There are 10 hidden switches. A switch that is on adds its own fixed numbers to the row, and there is some noise. The rows also spread widely along 14 directions, which tell nothing about the answers.
Known rows, each followed by its switches (1 for on, 0 for off):
[ -7   5 -30   2   6   8 -10  12 -22 -10  -3 -16   1   8  15  -1   5  -1
  18 -12   3  13  20  41 -17  -5]
0 1 0 1 0 1 0 1 0 0
[ -2   4 -15 -32 -18 -12  -2  12  -7  -8  -9   3   6   9  15 -15 -19   7
 -24  -5   1 -15  -6  14  13  -1]
0 1 1 0 1 1 1 1 1 1
[ -5  -4  -5 -16  -5   9   6   9  -3   3 -10   0  10  19   9 -13 -11  -1
 -14  -2 -19 -10  20  -2   2  -2]
0 0 0 0 1 0 1 0 1 1
[ -6  -8 -28 -10  -8  16 -26  10  11 -14 -18  -9 -24  21  16 -28 -20  10
   2   6 -11  -6  13  -3   3 -12]
0 1 0 0 0 0 1 1 0 1
[ -2 -12 -21  -9  -5 -35  -7   7 -17   0  -1  -6  -7 -18   1   1   9   9
   3 -28  35  29   9  38  -1  10]
1 0 0 1 0 1 1 1 0 1
[  5  10 -11 -11   2  21  26  37 -18   4 -14  20  17  -3  16  -8   3 -11
  -2 -25  12  14   3  12 -10  21]
1 1 1 0 0 1 1 1 0 1
[ -3  -5 -28   3  -6  17  -1  16   3  -1 -10  10 -18   4  -1  -1  -1 -12
   2   1   3   5   4  -1   3   0]
0 0 0 1 1 1 1 0 1 1
[-20  16 -22   5 -17  20 -14  -2   9  -8  -2  11  -3   3   8  -5 -18 -17
  15   3  18  -1   3 -19  -2  15]
1 1 0 0 1 0 0 0 0 1
[  3   1  -9   4  -5  -1   2   9   9   4 -11   4 -19  -6   3  10  -3  -1
  -3  -3  10   8  -5   2   4   6]
1 0 0 0 1 1 0 1 1 0
[ -5  17 -11  13   4  -2  -3   1  -1  16   4 -20  -6  12  12  12   0  18
  -1 -17 -18   5  16  20 -11 -10]
0 0 0 0 1 1 1 1 0 1
[-13   0  -2  12  -4   4  -8   4  12   7  -8  -2  -7  14  27   6 -11  10
  19  16   0 -12   9  -8  -4   0]
1 0 0 0 1 0 0 0 0 0
[-19  -4   2   2 -21   4 -23 -10  -1  -3  10 -14  12   4  15  -4  20  -4
  14  15   0   5  22 -16   1   5]
0 0 0 1 1 1 0 1 1 0
[  7  13 -34   0  -2 -21 -22   4  -6  -2   5  -5   1  -6  32 -12  11  37
   1 -35   7  -3  13   7   5 -14]
0 0 1 1 0 0 0 1 0 1
[-10   5  11 -15   3  18 -12   0   0  -2  -4 -25   7  -8  -8  -1  14  -2
  -4   4  10  22  -1  19  -1  12]
1 1 0 0 1 1 0 1 1 1
[-31  21   3 -16 -13 -20 -16  -7   5   9  17  -6   0   5   7  -9 -30  -2
  17  33  36 -15  -2  13   6  10]
1 0 0 1 1 0 0 0 1 1
[ 12  -4 -10  -5   8 -18  14  14  -7   9  -8  -3  -4  -5   8   4  -1  17
 -21 -26   7   5  12  26   0  -6]
0 0 1 0 0 1 0 1 0 0
[-24  -8   6  -1   3 -26   8  -7 -14  21  22  -6   0   1 -23   4   8 -14
  -4   9  22  -1  20  18  -8  -2]
1 0 0 0 1 0 0 0 1 1
[ 11  -6 -21 -10 -15  -5 -20   4  -3 -10   0  -2 -18  -1   4 -17   4   1
  -4   1  -3  10   1  -1   9  -6]
0 1 0 1 1 1 0 0 0 0
[ -8  10  -3  -6   9  -6   8   0  -5   9   4 -11   0   3   2  -1  -4   4
 -14 -20   2  -1  11  15 -12  -2]
1 1 0 1 1 0 0 1 0 0
[  1 -24  -6   9 -10  16   7  21  -1  -1 -30  18   8  -2  40   3   4  -1
  26  -9   7  15  25 -18  -6  24]
0 0 0 1 0 0 0 1 1 1
[  7  15 -29   7  -7   1   4  14  -4  14  14  13  -5   4   7   0   2  -5
 -15   2   3  -1  31  -7   8  -7]
1 0 0 1 1 1 0 1 0 1
[ -1  14 -16   0   5   6  10  11   6   9  -9   0  -2 -10   3   9  -7   2
  -5 -20  27  13   7  15   0  13]
1 0 0 1 1 1 1 0 0 0
[  5 -10 -23 -17 -12  22  13  26 -15 -17 -14  19  14  17  15 -10  -5 -19
 -18  -1 -20 -14   7   1   2  -4]
0 0 1 0 1 1 0 1 0 0
[-15   1  -1  -8  -6  18  -3   2   8   2  -8  -3   3   6  -1 -14  -8  -8
  -7  -2   4   5  17 -14  -4  11]
1 1 0 0 1 1 0 0 0 1
[-11  20 -10  12   7  44  -3  13  13  10   1  -2  -6   4   3   2   5 -11
   6  26  11  -5   5  -8  -1  -1]
0 1 0 0 1 1 0 1 1 1
[ -2 -11  -1   5 -13  -8   0  -9   9   2  -5   5   3  -1  17  23   9  11
 -22  -5  -6 -14   2 -18   8  -3]
1 1 0 1 1 0 0 1 0 0
[ -2 -12  -1  -8  -2 -10   6  15  -3   6 -10  -1  -1   0  15  -1  -8   6
   1  10  17   1  10  18   2   6]
0 0 1 0 1 0 0 1 1 1
[ -2   3   8  -9  -9 -27  -9 -16   7  12  20 -12 -15 -15 -22   2   0   3
 -26  -1  19  15   0   7  11   5]
1 0 0 1 1 0 0 1 0 1
[-14 -27   1 -10 -10  -4   2   6   3  -1 -23   2  13   3  26 -16   2  11
  -2 -17   5  -7  24 -20  -4  10]
0 1 1 0 1 0 0 1 1 1
[  6  31   4  -6  -4  15  -6  -2  -4   9  27  -5   5  -6  -6   3   8  -8
 -14  18   4   7  -8   6   7   2]
0 1 0 1 1 0 0 1 0 1
[ -7   5  -8 -17 -13   5  -8   1  -1 -10 -11  -7  13   3  12   2   3   2
 -11 -10  -2  -1  -1   7   8   6]
1 0 0 0 1 1 1 1 1 0

New rows, each followed by its switches (1 for on, 0 for off):
[ 3 -5  6 -8  0 -3 -6  6 -1  7  1 -5  3  4 17 -3 10 17 -8  3 -9  0 11  0
  5 -5]
1 0 0 1 0 0 0 1 0 1
[ -3   8  -3  -4 -11  -4   8  13  -3  12  -1  11  -4  11  10  -3 -18  -8
   4  12  -1  -4   4   2   1   5]
0 0 0 0 1 1 0 0 1 1
[ -9 -13  31 -15 -20 -24  -2 -15   1   6  -4 -15   9   2   2   6  -5   3
  -9   3  -7   8   3   3   3  14]
0 0 0 0 1 1 0 0 1 0
[ -4  -5  -7 -11  -4   3   2   2   0  -2  -4  -3   8  -2   3   3  -9  -3
 -15   1  13   2  16  10   5   7]
0 0 0 1 1 0 0 1 0 1
[  2 -16  -5  -7 -11  -2  -6   5   4  -4  -7   1  -7   2  11 -10   6   3
  -5   3  -6  -2   1  -8   5  -5]
0 0 0 0 1 1 0 1 0 0
[ -1 -10   1  17  -9   8   6   5   1   9 -18  -3  14   7  37  18   7  12
   9 -10 -13   8  30 -12 -10  11]
0 1 0 1 1 1 0 0 0 0
[-15   6  -7   4  -7 -19   3  -5 -12  12  19   3  -1   5  -3  13   7  -8
   0  10   5 -18  -4  14  -2 -13]
0 0 0 0 1 1 0 0 1 0
[-20   0 -29 -14  -1  -4 -18  -1   1  -8   6  -9 -20   4 -16 -24  -2  -7
 -13   0  20  -8  15   5   4 -15]
1 1 0 1 0 1 0 1 1 0
[  1 -13   9 -12   5   1  -4   2   0   2 -12  -7  -6  -6   1 -14  18  12
  -3 -18 -10   6 -14  -1  -6  -2]
0 1 0 0 1 0 0 0 1 1
[-10  -1 -13 -11 -15  11 -13  -8   2 -16 -13  -5   0  -2  -2   4  -4  -6
 -17 -15   1   8   1   0   6   7]
0 1 0 1 0 1 0 1 1 1
[  4   2 -12 -22  -1  11   8  16  -8   0   5  13   9   1   3 -28  -1 -10
 -19   1   7  -7  12  -6   4  -1]
0 1 0 1 1 0 0 1 0 1
[ 13   6   0  -8  17   0   2   2   8  17   0 -13 -13 -16 -15 -12   8  15
 -32 -17  17  11  14   7   9  -6]
0 1 0 0 0 0 0 1 1 1
[ -8  -1   4 -10  -9 -12  -7  -7   0   6   8 -10  -5   3  -5  -2  -2  -1
  -6  15   6  -3  -1  10   6  -2]
0 0 0 0 1 0 1 0 1 0
[ -2  -7  -6   9   0  16  12   2  13   0 -28  -1  -4  18  17  33 -18  10
 -16  -8 -30 -15  -5   6  -3  -4]
0 0 0 0 1 0 1 0 0 0
[-25   2  16   6  -9   4   3 -15  19  10 -10  -8  21   3  18  28  -7   9
  -9   0   4 -12  12 -15   1  13]
1 0 0 1 1 1 0 0 0 0
[ -9  -7  -3   2   3  43  11  21  18   0 -22   8  -6  10   8  -4 -13 -16
   2  21   1  -7   1 -12  -4   6]
0 0 0 0 1 1 0 1 0 0
[  2  18  -2  21  -8 -22  -9   1   2  28  19 -17  -6  12  33   8   4  29
   9   9  -6  -3  28   1  -1  -9]
0 0 1 0 1 0 1 1 0 0
[-23  -1 -11   0 -11   7  -6  -2   2  -8  -4   7   7   1  13  -6   0  -8
  10  -6  15 -10   3 -15  -8   8]
1 1 0 0 1 0 0 1 0 0
[  4 -11  -4   6 -10  12   6  17   2   5 -25  11  -8   3  25  -3   5   3
  12 -15  -9  13   7 -18  -6  13]
0 1 0 1 0 1 1 0 1 0
[-19  12   2   6  -1   9  -7  -7  13   6  -6  -7  -5  -7   1  13  -4   5
   3 -12  14   8 -10   0  -6  13]
1 1 0 1 0 1 0 0 0 1
[ -1  11  -6   6   6   0   2   2  -1  22  12  -6  -3   0  -8   2   9   3
 -21  -1  14   4  35  -3   5  -4]
1 1 1 0 0 0 0 0 1 1
[  2   6   9  -8 -16 -12   7   4  -1  19  16   5  -7 -15 -13 -13   2 -14
  -7  -5  21  31   6  -6   1  23]
0 0 0 1 1 1 1 1 0 1
[  5  20  -4   5  -4 -13   7   3 -12  17  18  10   4 -10   5  17   8  -3
   2   4  21  -1 -10  15   6   2]
0 0 0 0 0 0 1 0 1 0
[ -4 -11  -9 -12   5  46 -12   3   5 -17 -13  -2  24 -12   7   3  37   4
 -17  -1   6  -4 -10  -8  11  -2]
0 1 0 1 0 0 1 1 0 1
[ 19  -5 -18   5  -6  -3  -6   8 -10  10  18   4  -3   2   8  -9  22  -1
  -9  14  -4   3  35 -10  11 -15]
0 0 0 1 1 0 0 0 0 0
[  1   2  -5  -3  -6   1 -13   1 -13   4  13  -3  -1   5   5  -3  16   0
   3  14  -6   1   5   4   3  -9]
0 1 0 1 0 0 0 0 1 1
[-24   5 -20  -2 -13  -4 -12  -5 -18  -9  -2 -12  25   4  19   6   7   5
   8 -30   6   7  18  17 -11  10]
0 1 1 1 0 1 1 0 0 1
[-12   6  17  -8  -3  21   1   2   6   8  -9 -15  14  12  10 -25   9   1
 -10 -20 -23   7  33 -31 -13  10]
1 1 0 0 1 1 0 1 1 0
[ -6  13  -5 -16  13  22 -15   4  17   5  -5 -19   2   1   9 -18  -7  21
 -10  10  16  -7   9   7   9  -5]
0 1 0 1 0 0 1 0 0 1
[ -1 -14   8 -14  -6  11 -11  -2   9  -8 -11  -7  -6  -6  -3 -13   7  -2
  -9   2   2   7  -2 -11   7   4]
0 0 0 0 0 0 0 1 1 0
[-10 -19   4 -12  -5 -23   4   0  -3   6 -11  -9 -21   7 -12  -3 -16  -4
  -9 -11   1  15  10  17  -5   8]
1 0 0 1 0 0 1 0 1 0
[-31  -1 -15  10  -3  15 -12  -9   7  -1  -7 -17  17  17  19  11   2   6
   1   0  -2 -16  39  -7  -7  -5]
1 1 0 1 1 1 0 0 0 0
[ -4   0 -12   1  -6   3  -7  -4  -1   4   6   1  -3  -9  -3  -2  20   1
 -12 -14   9   6   7 -11   5   0]
0 1 0 1 0 0 1 1 1 1
[-11   7   0 -14  -8   8   2  -1  -8  -2  -3  -3  16   6   4   3   7   0
 -17 -21 -20  -3  -5   4  -2   2]
0 0 0 1 0 1 1 1 1 1
[  3 -12   8 -21  -2   1 -17  -6  10 -12 -13 -15   3  -4   7   0   5  18
 -15   5  -2  -4 -15  10  14  -4]
1 0 0 0 1 0 0 0 0 0
[-15  18  -9   5  -1   4   5  -1   6  16   0  -3   5  -2   3   0  -7   3
  -5 -22  14   3  14  -1  -8   9]
0 1 0 0 1 1 1 0 0 1
[ -3  22 -13  -9  -5  11   5  11  -7   1  -2   9   5  17  12   7 -22  -8
  -6  12  -6 -17  -2  14   3  -1]
1 1 0 0 1 0 0 0 1 1
[-22  -6   7 -22   8  10  -5  -9   3  -2   2  -8  27 -12 -10 -10  19   1
 -15  -3  24 -11   0   0   5   1]
1 0 0 0 1 0 0 0 0 1
[-14 -11 -32 -10   6  32   3  19  -6 -13 -15   4  -7  18 -13 -39  -3 -27
  -6 -22  -6   0  34 -14 -13  -3]
1 0 1 0 1 0 0 0 1 0
[ 0 13  2  3  2  5  0  3 -2 10  5 -6  7 -4 11  8 14  7 -6 -3  7  4  8  5
 -1  0]
1 1 0 0 0 1 0 1 0 0
[-10  10  -8  -9  -3  33   7   5   4  -7 -17   0  12   1   2  -3 -11 -17
 -10  -9   7   4  12  -5  -3  17]
0 1 0 1 1 1 0 0 1 0
[ -7  12 -26  -1  -7 -11  11  13 -21   2   5  19   4   3  10  12   3  -9
   0 -19   2  -9  -4  17  -5  -1]
1 0 0 1 1 1 0 1 1 1
[ 11  -1 -11  18   6  19   6  11  -4  13   9   9   3 -17   6  11  40  -3
  -1   0  21  10  10  -7   3  -1]
0 1 0 0 0 0 1 1 0 0
[ 19  13   0  -1 -17   4   1   6   2   2  -5  12   4  -6  21  15   0   4
 -18  -3  -2   6  -4 -10  14  10]
1 1 0 0 0 1 0 1 0 0
[ -2  -6 -23  -5 -10  -2  20  28  -9  10 -13  23   4  -1  15  -5  -8 -13
   0 -11  25   9  29   1   1  19]
1 0 0 1 1 1 1 1 1 1
[-20  16 -23  -5  -6  18  -9   2  -5 -14  -2  -8  18   7  21  -1  -1   0
   4 -13   5 -10   2   9  -8   3]
0 1 1 1 1 0 1 1 0 0
[ -6  15 -12 -15  -1 -12  -5  -1 -14  -6  -4 -12  -2   1   3   0  -8  10
 -11 -33  -9   5 -10  33  -6  -2]
0 1 0 1 0 1 0 1 1 1
[-10  28   7   1  -4   3  -3   3   7  13   0 -13  -9  12  18   2 -23  11
  11 -12 -14  11  -6   8 -13  13]
1 0 0 1 1 0 1 1 0 1
[ 17 -18  27   0 -12   3  15  21  -7  15 -10  10   5  -6  19  -6  15  -4
   7   4   0  28  12 -15  -5  24]
0 1 1 0 0 1 0 0 0 0
[-10   1 -11 -11  -2   4 -24 -14   2 -11   2 -28  -6  -4 -15   1   3   1
 -14  -5   4  14   6  21   6  -2]
0 0 0 1 1 0 0 1 1 1
[  6  29  -9 -11  -6  28  15  18   1   2 -10  18  11  -9  10  -2 -15 -14
  -7  -8  21   6 -11   1   6  24]
0 1 0 0 1 0 1 1 1 1
[  5   8  -9  -2   0  22   1  11 -20  -5   8   5  12   1   3  10  13 -16
   3   8  -3   8  -5  21  -3   1]
0 0 0 0 0 0 0 1 0 1
[-18   1  -5 -17  -3  -4  -2   3   4   1  -8 -14   2   7   2  -3 -12   7
 -17 -11   7  -2  10  13   1   6]
1 0 1 1 1 0 1 1 1 1
[ -2  13   9  -8  -2  37 -10   2  12  -5 -14 -22   1  15   4 -13  -6  -2
 -12  -8 -29  17  20 -18  -3  12]
1 0 1 1 1 0 0 0 1 0
[ 23  30  13 -10 -11 -20   4  -2  -7  21  28   2  -2 -14 -10  -3  10  -1
 -23   1   2  11 -12   2  16   1]
0 0 0 0 1 1 0 0 1 0
[-15  10 -16  -2   1   5   4   0   5   9   5   6  -1   3  -4  -3  -3  -1
 -21 -12  13 -15   9  -8   1  -5]
1 1 0 0 0 0 1 1 0 1
[ 17  -1 -30   0   9  12  14  39 -21  12   6   7   7   4  15 -23  11  -9
  -3   4  19  14  61  12   0  -4]
0 0 1 1 0 1 0 1 0 0
[-13   8 -14   4   0   2  -5  -4  -7   3  14   6   6  -1  -2   5  15  -4
  -3 -12   5  -7   3  -4  -3  -5]
1 0 0 1 0 0 0 0 0 1
[ 20   7   0  -5 -12  15  24  22   4   7 -25  28  18 -14  31  14  -6   1
 -14 -10  13   5  -1 -12  13  25]
0 1 0 0 1 1 0 1 1 1
[-11   0  -7   9  11   8  -6   8   8  13 -11 -19 -11   3  15  -6   5  18
  10 -11   4   8  23   6 -12  -2]
0 1 0 1 1 1 0 1 1 1
